All groups share one centre, and each spreads out both ways along 10 directions, with some noise.
(in the rows, 128 means zero)
Known rows, each followed by its group:
[160 118 146 122 163 148 133 110 108 118 123 156 125 125  94 168  89 142
  85 156 133  75]
W
[125 161 134 120  62 197 149 140 142 109 133 106  93 131 162  88  62 124
 147 172 112  70]
J
[143 142 121  97 160 108 167 124 135 118 161 177 134 134 119 114 102 156
  92 124  94  90]
S
[100 168 157 158 101 155  74  92  65 125 153 165 154  96 136 167 124 104
 115 124 197 167]
Y
[196 128 140 160 160 132 124 174  84 116 114 123 120 144 120 184 115 142
 115 149 147 138]
V
[ 59 150 128 153 138 133 148 122  86 102 106 141  82  83 154 156 127 127
 138 108 115 117]
J
[160 130 164 141 146 133  77  60 120 170 118 180 159 107  90 179 110 129
  63 114 166 118]
V
[172 147 108 168 122 143 183 142 131 115 146  83 128 136 140 176 142 107
 181 112 166 147]
S
[161 138 169  80 151 125 108  73 124 145 144 145 180 142  74 123 148  94
 150 130 156 129]
S
[147  87 124 181 135 143 156 118 122 108 121  59 156 105  74 198 149 114
 126 162 165 107]
W
[124 221 186 147 112 151 154 135 113 137 143 125 136  99  98  97 116 112
 142 151 108 128]
J
[135 158 146 160 102 132 125 108 143  99 182 162 185  85 127 112  93 132
  83 164 114  74]
Y
[179 135 176 148 154  99 112 108 160 112 177 148 226 106  58 141 150  99
 113 169 141 116]
W
[141  84 115 147 149  75 150 108 215 115 127 111 171 101 108 122 159 121
 134 125  81  80]
J
[135 101 108 141 111 132 153 140 163  86 188 125 174 122 112 123 109 134
  98 183 128  89]
W
[186 150 121 140 132 146 141 160  77 120 139 109 127 160 134 144 100 152
 113 137 141 129]
S
[118 131 163  84 159 142 117 141 119 101 108 181  85 134 138 135 112 102
 169 152 129 120]
P
[160 143 167  96 150 134 140 111 169 108 143 165 140 129 111 142 130  77
 182 145 142 115]
P
[123  61 119  97 125 117 107 130 198 124  93  97 117 147 138 115 168  89
 200 133 128 135]
J
[121 120  87 146 122 141 182 107 154 143  96  98  83 119 152 159 132 129
 150  79 129 120]
S
[115  84 131 116  85 142  55 113 158 131 122 125 145 132 142 103 124 111
 126 155 150 125]
J
[ 98 171 126  92 115 146 128 138  85 140 171 167 116 151 140 112 122 127
 127 116 163 192]
J
[157  89 109 144 135 109 100 141 138 147  97 112 119 146 145 145 142 142
 122 102 134 147]
Y
[124  99 102 155 117  95 167 130 237 122 128  97 135 108 136 135 182  83
 190 105 119 149]
S
[162 148 184  98 120 167  78 142  45 100 123  85 157 160 105  97 114 111
 161 200 142 107]
S
[144 122 103 168 109 156 153  89 113 139 127  92 138 111 111 165 101 154
  79 118 143  85]
W
[132 133 188 191 156 125  97 137 161 121  57 169  94  57 124 164 101 124
 102 155  78  76]
S
[124 118 109 129 119 156 162 103 122 117 140  96 123 133 122 183 151  92
 178 114 192 152]
W
[161 127 166 164 128 147  78 160 117 131  87 130 108 122 136 166 120 110
 136 150 151 154]
S
[ 84 119 128 125 132 149 121  69  69  98 131 138 130 102 136 180 136  98
 151 113 178 112]
P
[126 120 138 127 158 117 132 113 133 138  85 124 103 124 122 155 158 108
 164 101 128 138]
Y
[189 134  98 113  87 162 153 124 138 142 153  88 142 172 141  95  82 159
 112 133 124  85]
V
[151 138 146 115 142 160 147 153  98 112  94  99  79 153 129 151 126 105
 192 140 139 130]
Y
[110 189 147 124 120 175 146 126  42 127 134 130 100 124 116 126  83 152
 100 142 130 107]
Y
[103 150 159  93 137 135  92 178  60 116 146 151 123 155 121 109 143 119
 142 159 155 201]
Y
[171 153 131 115 105 157 121  62 118 183 122 113 148 139 108 105  82 163
  75 106 118  72]
V
[143 115 165 104 123 172  73  77 120 164  57 126  95 129 116 142 100 117
 132 127 142  92]
S
[172 153 189 132 155 175 107  72  96 141  73 139 103 113 105 199 104  90
 162 125 163  91]
V
[156 119 110 125 155 101 185 114 184 123 138 107 141 131 114 140 156 111
 168 103 113 110]
J
[115 153 139  67 161 148 166 138  88 138 111 136  78 162 109 120 121 133
 153 123 122 140]
Y
[150 150 135  87 124 142  88  91  77 193 109 135 131 162 111  92  99 173
  69 100 130 132]
V
[137 130 140  70 168 109 105 149 119 151  98 178  89 165 138  97 116 151
 120 112  96 139]
W
[157 157 150 182 106 166 159 154 126  69 128  83 125  96 142 133  90 117
 159 184  96  46]
S
[122  72 151 117 136 153 101 116 147 114  83 111 108 118  97 155 123 105
 137 175 139  91]
W
[173 170 140 154 115 130 126 176  85 136 159  94 163 152 108 111 128 144
 113 151 137 171]
J
[ 96 179 124 188 114 102 153 111  99 119 176 121 186  78 117 122 147 136
  94 112 121 136]
V
[156 111 105  92 155 118 147 103 140 132 150 175 131 149 129 143 109 146
 102 108 135 110]
J
[116  91 118  53 145 121  91 113 129 148 126 176 114 169 129 115 130 132
 120 114 151 158]
P
[ 86 165 174 104 164 134 111 120  50 105 114 177 110 104 118 128 114 131
 120 145 111 109]
S
[180 155 106 198 123 140 184 115  94 146 110  41 137 119 120 166 125 155
 120  93 125 101]
V
[188 146 166 161 145 110 104 243  84  97 127  89 154 151 109  92 125 156
 113 206  86 144]
J
[114 114 163  86 136 129  86  94 145 146 103 147 124 134 116 134 163  75
 182 119 163 165]
V
[156 118 114 108 190  76 188 103 187 164 100 125 122 133  86 130 161 139
 135  70  77 109]
J
[125 124 155 157 119 112 128 104 207 114 110 105 159  76 112  98 134 109
 139 156  67  52]
W
[112 116 118 107 146 114 122 154  93  94 152 160 130 138 139 119 114 147
 107 150 117 121]
P
[221 204 159 190 122 129 172 124 162 174 141  96 171 120  87 143 134 121
 131 108 130 143]
P
[148  95 108 102 120 141 143  75 158 109 155 117 158 138 127 147 131 100
 160 128 160  85]
P
[ 82 147 135 124 157  92 122  80 125 142 178 215 166  96 109 155 159 115
  90  88 160 176]
V
[196  96 143 140 161 105  80 180 139  88 131 167 139 150 161 162 131 109
 154 152 146 145]
Y
[155 160 145 119 138 134 115 166 110 175 104 154  92 154 127 111 105 160
  96 116 114 166]
P
[108 175 122 147  79 173 132 142 106 143 125 145  83 118 168 105  60 168
  80 130 108 106]
P
[ 73 129 111 134 139 115 146 143 109  97 132 159 101  98 152 107  97 167
  84 137  69  82]
P
[131 204 183 154 152  94 119 126 111 112 152 179 167  85 126 109 140 112
 135 124  96 127]
W
[149 146  98 114 102 157 145  98  99 135 196 150 152 153 136 151 105 132
 106 110 194 153]
W
[123 106 133  68 194 120 136 182 114  98  82 178  39 161 159 143 125 117
 184 128 112 143]
Y
[157 170 165 149 143 106  86 134  93 161 101 149 142 116 124  87  95 178
  61 124  65 104]
W
[161 117 147 151 134 138  72 107 109 152  86 140 127 120 134 156 105 140
  92 123 140 111]
Y
[112  95  87  87  91 169 158  65 172 115 138 118 111 139 157 134 108 104
 167 108 157  78]
P
[132 159 145  77 132 159 165 107 113 166 110  91 110 153  71  91 117 140
 130 132 108 103]
Y
[188 125 193 127 191 103  99 109 125 143  96 136 162 124  59 170 158 100
 138 137 141 133]
W
[ 86 165 149 190 109 118  95 119  71 130 139 120 166  81 118 135 148 131
  93 129 141 159]
Y
[139 146 106  89 125 113 184 128 181 104 195 145 158 142 131  73 120 129
 139 134  93  90]
V
[118 135 148 108 167 101 151 137 145  99 136 144 135 122 113 125 165  93
 180 134 110 136]
S
[103 106 137  99 173 137 121 117  82 124  60 129  62 135 133 170 144 112
 176 106 139 133]
P
[114 132 135 182 127 144 124 167  94  91 106 119 101  97 147 162 112 135
 117 155 124 116]
V
[ 66 157 145 146  89 137  82 166  93 117 141 148 124 111 153 103 130 122
 124 152 141 180]
P
[130 173 123 136  67 173 123  97  98 168 161 117 147 135 126 116 100 140
  92 113 170 149]
J
[162 129 184 155 179 132 102 154 107  85 110 171 121 107 109 201 127  95
 143 172 154 128]
V

New rows, each followed by its group:
[152 130 105 128 137 128 163 120 132 131 156 130 135 147 129 167 140 116
 151  99 171 158]
V
[ 87 100 149 128 100 153 109  44 201 112  98 132 129  72 141 146 133  66
 181 130 138  61]
J
[191 210 124 171 129 152 209 119  93 107 159 107 133 122 146 162 100 125
 161  96 134  93]
W
[123  78 112 148 135  94 109 148 167 141  68  73 113 130 141 125 175 122
 161 107 106 148]
Y
[151 115  96 129 145 105 142 133  87 118 176 115 176 156 118 148 158 137
 120 114 165 162]
P
[161 102 174 129 159 100  81 110 141 119 122 124 191 119  81 134 157 101
 135 163 127 109]
P
[170 113 123 119 151 110 124 133 149 135 130 156 138 141 128 126 113 153
  94 123 110 106]
Y
[ 88 150 121 172 107 140 115 150  60  90 151 129 130 106 160 148 119 135
 112 139 149 141]
J
[ 83 126 114  89 106 158 148  73 156 150 108 136  89 120 133 110 104 126
 129 108 119  89]
Y
[170 139 183 147 104 103  62 171 195 170 124 127 180 126  92  47 124 141
  84 182  77 138]
P
[150 104 104 151  83 160 138 126 176 114 109  79 112 124 160 117  96 128
 148 145 110  63]
Y
[164 139 120 115 182  71 161 140 125 172 144 131 155 158  81 126 179 142
 117  79 124 194]
J
[169  88  79 109 152 106 172 121 159 136 139 101 135 173 129 156 160 120
 166  84 152 151]
J
[146 150 176 200 154  94 125 113 151  96 130 133 187  61 102 156 156  96
 136 143 107  97]
Y
[160 142 138 139 117 140 129  36 143 172 129 107 176 115  89 158 141 106
 129  89 169 114]
S
[156 156 114 147  70 166 159 126 159 105 182 103 151 128 148 117  95 109
 151 153 148 100]
P
[101 170 207 134 110 146  64 113 100 115 102 134 150  83 112  75 107 115
 124 184  86  78]
V
[175 163 103 112 108 165 159 177  65 139 158 108 104 190 147 122  88 166
 116 127 155 159]
J
[174 128 157 195 118 154  97 134  97 123 101  75 146 112 114 204 149  92
 157 145 191 159]
V
[175 211 186 141 155 121 130 150  98  98 149 175 143 117 137 110 103 119
 149 146  96 104]
W
[191 175 121 185 116 136 208 143 154 105 163  83 155 114 121 137 110 128
 145 133 104  79]
P
[149 148 155 131 162 113 170 140 139  87 136 104 147 123 108 148 174  74
 219 139 133 134]
S
[149 152 184 147 144 146  90 141  91 144  63 118  97 117 113 148 122 118
 141 139 127 134]
P
[182 180 120 129  96 191 180 141  99 140 137  83  98 166 135 128  79 140
 145 131 144 113]
J
[130 128 112 136 130 129 118 178  56 106 144 103 132 155 146 142 144 134
 137 140 160 179]
P
[144 123 109  99 144 121 123 159  82 157 132 121 119 179 122 122 138 154
 112 110 147 192]
Y
[174 165 116 108 145 127 143 191  63 115 175 151 125 187 149 122 112 151
 126 126 148 180]
W
[148 166 188 156 103 148  85 152 149 137 107 140 131 102 119  91  92 131
 100 181  90  97]
P
[139 148 157 110  95 159 121  80 190 137 154 158 147 115 123 117 103  89
 147 143 148  98]
P
[170 180 147 150 141 124 159 197 124 108 151 151 125 127 130 101  84 164
  94 165  75 105]
P
[195 159 169 164 148 123 133 115 140 145 112 120 159 105  85 135 112 138
 102 138  94  82]
P
[ 55  92 131 148 144 116 118  92 107  88  85  98 118  78 132 160 170  96
 171 126 122  96]
P
[109 153 164 117 122 133 101 137 148 135 123 161 120 118 127 114 136  98
 153 137 134 161]
P
[193 172 157 143 121 163 119 197 107 164  75 105  72 164 134 120  88 152
 124 144 113 151]
P
[ 66 104 123  88  94 176 107 100 132  91 119 154  81 115 174 118  84 110
 149 156 131  69]
P
[128 115 159 109 149 112  61 115 111 158 106 175 135 132 112 128 130 136
  91 124 137 153]
Y
[ 54 125 142 158 138 127 125  62 103 110  88 122 117  57 127 166 147 106
 140 107 124  86]
P
[174 135 160  88 148 127  92 161 112 139 141 165 132 171 116 120 125 120
 134 149 152 175]
P
[145 159 164 180 177  98 135 103 107 125 140 170 168  76  86 178 137 128
  85 116 129 120]
V
[116 119  65 140  90 111 161 140 163 133 186 122 153 140 154 108 137 149
 102 106 134 157]
S
[ 90 145 152 167 178  80 102 133  67 139 119 165 144  90 100 174 183 126
 103  98 146 206]
V
[128  99 151 206 100 125  40 142 130 101  93 117 143  84 176 165 138 102
 140 149 146 131]
Y
[141 143 135 100 153 105 160  87 131 128 167 124 178 136  90 130 178  93
 171 104 151 143]
S
[129 115 149 140 158 153  91  81 105 127  56 171  63 103 167 216 111 100
 158  89 161 110]
Y
[118  98 119  98 112 132 129 101 176  76 178 147 166 120 137 106 115 104
 147 165 126  68]
P
[120 170 182  88 128 143  94 129 105 103 150 176 144 128 122  85 102 109
 140 178 117 105]
V
[ 29  68 127 121 140 114  60 108  74 108  65 121 102  98 144 132 154 133
 121 131 116 120]
P
[139 155 199 174 126 149  95 111  96 111  82  85 146  83  98 142 129  97
 155 169 119  80]
S
[150 122 133 190 122 120 120 147 105 130 122  71 170 111  96 142 135 151
  85 148 123 122]
W
[117 160 180 136 147 139 125  88 120 120  97 145 126  85 111 143 125  99
 154 132 116  85]
V
[128 162 131 112 114 162 128 129  57 147 138 110 123 155 113 131 120 137
 121 121 168 167]
Y
[137 159 161 175 165 116 141 180 100  48 137 169 122  85 154 156 111 118
 140 173  93  88]
Y
[172 164 143 179 139 125 139 177  86 113 127  94 141 128 118 138 125 147
 119 148 114 135]
P
[ 46 157 117 150 124 138 159 126  96  92 124 165  77  73 173 138  97 144
 114 120  93  90]
Y
[102 200 149 160 101 158 163 102  84 103 134  92 129  88 139 121 116 111
 163 128 115  83]
V
[121 168  94 213  93 117 191 137 147 139 137  65 142  85 136 116 129 163
  96 101  81 105]
P
[156 116 166 152 155 103  94 197 137  73 118 126 143 122 135 130 152  99
 174 181 113 139]
Y
[176 122 160 156 182  97 139 170 150 116  82 107 124 119 104 133 144 128
 145 151  73 103]
S
[104 177 129 159 144 108 206 172 123  53 176 128 134  92 144 114 132 120
 161 154  76  94]
V
[115 110 138 145 112 121  72  94 159 105 157 186 164 101 167 167 146  76
 148 120 187 155]
Y
[160 132 133 120 161 128 153  47 130 156 119 131 146 125  94 189 151  99
 153  75 171 119]
P
[122 143 165 146 162  84 146 125 170  85 175 157 197  84  86 131 171  85
 148 158 114 123]
W
[159 109 151 121 158 127 151  71 182 121  98 124 136 103  99 147 122 105
 150 133 102  40]
P
[133 100 153 152 165  89 128 137 159 112 123 112 170 101  70 143 172 109
 129 161 112 120]
W
[165 197 151 171 146 123 166 179  75  88 180 136 162 117 113 130 111 142
 109 161 113 122]
J
[159 127 137 117 134 135 119 174 115 106 131 128 124 150 133  99  94 153
 108 173  94  97]
S
[ 93  91 173 114 166 115  61  92  97 106  81 153 135  96 106 145 136 113
 120 156 117  87]
P
[ 85 158 149 137 104 132  78 129  78 141 150 165 148 108 125 106 117 141
  75 139 143 165]
J
[ 90 130 172  69 118 171  73 123 130 129  90 182  64 134 152 119 107  88
 173 148 153 144]
P
[112 141 111 129 112 155 184  95 151 126 111  96  95 112 140 130 108 124
 152 115 107  71]
Y
[147 191 152 141 160 128 221 125 137  68 148 111 128  99 121 135 131  94
 206 136  88  59]
V
[136 106 111 174 146 114 189 164 179  77 122  90 116 105 135 169 160  92
 196 139 114 114]
V
[128 154  80 150 121 145 211  77 112 111 174 107 134 119 143 186 136 112
 158  76 172 117]
P
[159 120 138 165 176 130 131 184  77  98 101 149  84 126 136 202 111 140
 113 145 137 135]
V
[ 74  99 160  93 128 121  68 102 182 119 136 209 137 101 124 127 141  80
 139 152 151 146]
V
[171 144 160 131 176 113 130 167 103 119 116 157 122 129 110 119  93 166
  81 158  75  90]
P
[164 191 160 169 144 153 139  92  60 145  99 122 118 106 123 181 110 130
 128  93 144 112]
W
[203  98 119 116 149 125 109 176 102 122 125 106 135 185 130 141 122 144
 131 147 144 146]
J
[140 134 131 179  86  97  94 166 156 157 150  80 198 121 109  78 157 140
  94 144 114 173]
P
[121 140 141 130 147 111 119 195 111 124 111 150  98 129 139  94 109 164
  94 153  72 128]
P
[188 184 147 152 102 126 150 131 188 154 187 160 182 117 107  82  83 154
  65 146  93  96]
P
[ 73 192 155 149 118 148 173  81 135 123 125 146 108  61 125 129 115 112
 139 114 101  84]
J
[133 163 137 150 132 135 153 138 119  90 162 167 131 102 142 142  94 134
 109 150 115  94]
S
[122 195 186 183 118 146 140 141 142 115 100 128 109  67 127 125 107 109
 144 156  88  92]
P
[153 181 109 176 112 107 153 151  80 164 173  90 182 138 103 104 137 181
  61 107 122 177]
J
[106 119 150 159 162 117 124  76 146 145  46 144  91  66 124 153 113 141
 103  99  69  53]
Y
[135 150  77 118 150 111 200 115 102 135 170 140 128 141 129 128 110 181
  80  80 108 114]
S
[164 126 118 143 105 147 131 102 120 109 173 107 179 131 122 137 113 124
 119 146 156  93]
P
